There are 5 ways to turn a row about zero (a turn may also mirror it). The second row of each pair is the first, turned, with some noise. The first 50 pairs use one turn. New pairs use 2 turns, one after the other, and a turn may come again.
In the rows, zero is written as 128.
Some pairs, each with its turns in order after it:
[210 120 135  63 150 119 154 130 110]
[ 80 148 116 137 132  82 210 107 146] : E

[120 183 184 102 135  85 164 127 133]
[123 111 122 116  83 179  59 127 145] : S

[151 153  73 163 152  86 155 176 113]
[153 157  71  79 167 149 116  81 117] : D

[117  98 144 128  82 104  55  59 139]
[165 125  44 136 191 172 115 118 131] : V

[114  80 100 119 161 113 201 132  78]
[135 206 167 167 108  87 139 150 104] : E

[ 90  96 138 143 127 109 141 152 103]
[142 104 118  97 112  90 108 122 112] : V

[ 56  79  98 149 124 189 167 113 137]
[129  90 102 139  68 121  58 188 115] : V

[138 116 126 153  96  93 166 103 130]
[ 92  97 134 116 171 121 142  98 125] : D

[104 125 101 132 150 156 123 179 150]
[115 112 141 142 102  88 113 147 175] : V

[109 107  85  94 123 130 140  95 134]
[140 107 100 124 109  81 134 127  89] : S

[127 143 193 105  95 146 147 159 102]
[118 104 119 120 131 150 104 191  79] : Y

[104 167 132 157 117 108 102 142 165]
[154 109 111 104 115 151 183 136 144] : D

[132 170 153 110 157 159 149 144 128]
[139 119 136 119 116 147 101 178 158] : S

[ 81 129 147 144 121  97 141  56 105]
[166  82 107 124 131 174 111 109  73] : V

[144 138 126  99 134 120  81  78 149]
[137 122 185 153  95 112 161 128 137] : Y

[161 107  98  89 120 142 166 145 184]
[ 58 169 146 130 133 132  86 141 144] : V

[103 206 128  99  69  60 116  91 125]
[196 100 109 195  48 134 126 161 136] : Y

[ 96 112 120 162 150  67 133 110 112]
[149 159 125 161 135 134  96  86  90] : S

[180 118 107 127 157  88 176 104 115]
[ 78 162 120  97 174 118 109 106 101] : D

[107  79 142 132  99 193  87  89 104]
[114 137  90 124 124  99  41  85 134] : E

[170 123 172 146 116  84  75 157 105]
[116 103 133  61  60 130 131 152 130] : Y

[154 154 206 154 114 116  63 113 151]
[ 82  83 184 138 160 192 114 101 147] : S

[141 101  77 155 120 165 171 184 131]
[124 201 106 104 138  92 167 163 144] : S

[143 119 181 108 164 139 154 168  88]
[ 93 153 118  92 138 105 102 172  79] : Y

[135 118 134 121 111 105 146 120 119]
[104 118 138 132 149 132 128 113 114] : D

[ 70  75 116 115  74 168 140 114  49]
[135 187 137 100 136  53  41 130 122] : E

[175 129 150 139 135  89  87 127 170]
[ 98  59 109 159 124 143 157 132 145] : E

[142 100 119 141 107 143 101 139 140]
[136 155  97 135 142 107 119 144 144] : V

[142  89 147 173  99 135 110 131 103]
[124 119 134 168 139 112 129  86 178] : D

[109 158  97 161 127  86 122  62 136]
[110 126 155 171 119  89  79  95  92] : S

[104 110  96 131 160 180  71 144 111]
[ 81 110 122 124 144 116 181  75 104] : Y

[ 96 133 115 134 130 106 106 161 126]
[148 125  89 111 112 125 153 111 114] : Y

[101 143 150 131 144 131  97 120  91]
[123 128 138 132  73 147 122 111 141] : D

[127  83  61  66  70 138  89 138 113]
[ 94 148 122 162 103 215 195 112 133] : Y

[ 95 108 118  89  87  86 161 133 122]
[111 151 136 104 127  96 125 200 116] : E

[134 141 139 155 120 118 135 156 125]
[138 130 148 138 139  94 138 124 116] : V

[142 137 144 102 151  80  63  76 168]
[ 90 178 150 126 102 128 208 145 110] : D

[119 167 143 137  90 133 169 139 106]
[134  81 143 104 146 166 100 120 141] : D

[139 148 108 103 143 187 129 105 165]
[129 156  71 106 133 162 142  95 124] : E

[118 167 136  85 107 112 121 205  82]
[122 131  79 121  80 166 120 144  55] : Y

[142 104 176  94 188 151 129 124 148]
[139  96 115 120 142 186 134 187 102] : S

[150 110 100  99 101  77 134 119  93]
[134 134 107 146  72 125 157  81 114] : S

[ 93 157  62 109 128 155 139  80  92]
[104 131 104 223 131 119 132  92 134] : Y

[153 167 145  69 123 124 157 151  85]
[101 152 163  86 157  95 182 117 139] : E

[ 63 137 107 134 147  96 175 136 130]
[122  84  73  99 113 142 122 115  86] : D

[123 177 121 108 120 174 122  87  95]
[145 114 144 131 119 190 165 176 131] : V

[117 103 129 159 163 145 169 101  84]
[139 172 158 163 113 115 110  95  87] : E

[ 87 164 131 175 116 133  58 162 145]
[173  78 142 111 151 179  82 130 164] : E

[151  81 129  90 113  90 161 137 162]
[ 99 136  84  97  90 150 153 117  83] : S

[ 98 123 178 166 168  74 123 147 131]
[141  83 120 136 126  78 141  63 108] : V

New pairs, each followed by its turns in order:
[ 80 123 113  95 221 132 143 173 148]
[ 96 117  79 151  76 191 121  60 113] : D Y

[125 162 128 135  27 102 153 130 128]
[ 98 142 152 109 176 101 208 152 149] : Y S

[ 94 116 137 103 168 109 121 101 148]
[119 140 178 129 132 119 136  91  98] : Y V

[120 153 104 108 112 156 143  99  91]
[108 142 168 171 114 148 141 128 131] : D D

[127 177 129  97  90 123  96 114 133]
[ 92 123 120  95  88 144 117 105 159] : E V

[109 110  67 109  78 172  78 122  81]
[141 130 214 125  83 138 151 118  66] : E S

[128 142 148 108  86 144 132 107  86]
[145 150 123 143 135 143  67 143 116] : V D

[165 102 173  99 109 147  63 195 140]
[100 124  62 129  90 180 105 196 124] : E E

[124 110 111 117 145 136 105  91 133]
[122 134 117 128 103 134 104  90 141] : D S

[111 104 121  77 127 153  76 122 150]
[129 112 128 124 173 176 119  89 169] : D D

[114 124 126 122 129 181 153 131 136]
[140 112 115 134  82 125 144 113 131] : Y V

[119  97 109 177 128 101 104 133  99]
[ 95 117 130 161 115  87 104 125  91] : D S

[142 130  85  95  94  93 155 107 128]
[135 112 115  90  88 148 168 105 103] : D V

[114 127 186 133 163 140 103  75 121]
[108 123 101  72 152 109  96  86 147] : D S

[136 115 109 149  93 106 137  90 119]
[114  97 123 100 108 117 152  90 126] : S D

[127 126 106 127 108  60 136 110 111]
[135 106 120 113  90 174 129 134  92] : D V

[ 99 168 128 114  75 113 110  89  58]
[139 120 112 134  99 160 193 205 147] : V S

[142  95 128  85  56 118 150 115 132]
[157 123 115 140 135 165 150  94  59] : E D

[146  90 198 152 113 148  99 134 191]
[133 128  67 103 110 113  44 162 133] : E E

[ 86 129  98 108 193 136  85 103 106]
[131 194 107 112 117  98 182  97 101] : S V

[130 170 129 118 121  71  73 185  68]
[115 120  87 118  89  55 168  71 172] : Y S

[133  98  83 162 106 122 156 136 193]
[152  64 143 148 173 158  98 126 147] : V E

[128 108  52 145 140 118 135 106 190]
[159 135 147 109  94 112 194 132 186] : V D

[115  98  55 164 123 103 146  88 114]
[140  70  90 112 166 101 127  79 149] : V E

[124 100 110 152 100 154 134 173 219]
[118 137 121 114  78 181  99 154  48] : S D

[192 119 130 142 120 135  85 108 153]
[ 94  71  99 146 108 142  96 137 142] : S D

[163 120 106 128 151 191 127 128 159]
[175  82 106 106 136 141 153 130 151] : V D

[159 157 160 124 119 134 155 131 150]
[ 99 108 143  96 102 127 144 141 104] : Y Y

[105 104 151 116 137 154 140  98  63]
[143 189 126 168  99 104  97 118 138] : S V

[174  92 125 162 146 120 141 118 109]
[138 118 129 131  98 143 170 170 101] : Y D

[161 137 123 118 146 164 118 102 141]
[136 131 120 130 132 183 147 144 125] : D D

[186 151 155 155  95  94  96 137 145]
[116  56 103 153 136 145 123 166  92] : S V

[125 106 142  93  92 117 136  83 140]
[180 112 136 134 144 102 146 155 132] : V S

[113 120 119 139 115 132  83  87 182]
[100  95 105 130 183 159 119 121 108] : D D

[143 116 160 135 195 146  76 155 157]
[ 77 137 145  94 164 106 107 148  66] : S Y

[118 140 180 102 106 143 184 122  99]
[108 182 177 116 129  93 103 130 155] : V E

[111 183 109 114 162 120 151 160 101]
[141  99 169 104  87 168 119 131 111] : S Y

[ 63 116 164 144 143 102 173 143 102]
[133  85 117 118 167  96 194 147 120] : E V

[117 160 147 140  87 124 109 130 138]
[150 126 148 135 139 108 171 144 137] : S Y

[ 89 139  77 100 188 117  86 157 180]
[151  93 114 155  69 203 166 132 164] : S S

[ 48  97 153 154 175  90  88  78  87]
[203 208  79 117 121 155 109 116 173] : Y Y

[141 137 114 120 120 132 142 127  79]
[114 144 166 134  93 126 143 134 142] : D D

[150 125 182  97 162 142 123 126  56]
[115 195 133  83 112  87 150 155  96] : V E

[147 122 117 103 176 130 155  47 176]
[179 137 102  96 135 143  42  83 105] : V E

[138 138 126  75 135 132 135 139 109]
[140 138 131 143 136 116 112 119 180] : Y S

[ 89 116 152  88 135 149  89 155 116]
[104  85 117 163 145 133 126 122 179] : E V

[130 176 169  99 112  79 142 106 131]
[141 175 136 120 173  75 155 140 130] : Y V

[130 176 151 145 115 137  92 124 122]
[113 122 135 182 146 115 133  93 130] : Y D

[ 70  82 135 168 159 138 105 148  84]
[179 166 112 162 167 151  69 141 127] : D V

[137 140 116  62  98 111  98  56 165]
[107  80 118 130 186 147 123 147 209] : Y D

[145  90 125 108 102 142 137 126 136]
[127 139 132 108 107 100 122  91 121] : E S

[161 124 104 122 188 158 112 125 178]
[ 65 117 155 128 151 140 135 103  81] : Y E

[125  85 103 140 147  80 120 132  74]
[120 127 137  81 100  70  91 110 115] : Y S

[110  82 129 119 129 134 124 161 111]
[115 108 162 115  94 146 110 144 145] : Y V

[128 162 144 158 115 173 130  52 156]
[153  85  81 125 118  71 111  80 148] : S V

[109 135 131 170 109  88  88 175  99]
[100 130 130 110 160 198 163 125 105] : E S

[117 122 148 133 107  95 170 112 138]
[157 120 144 115  92 104 145 106 112] : S D

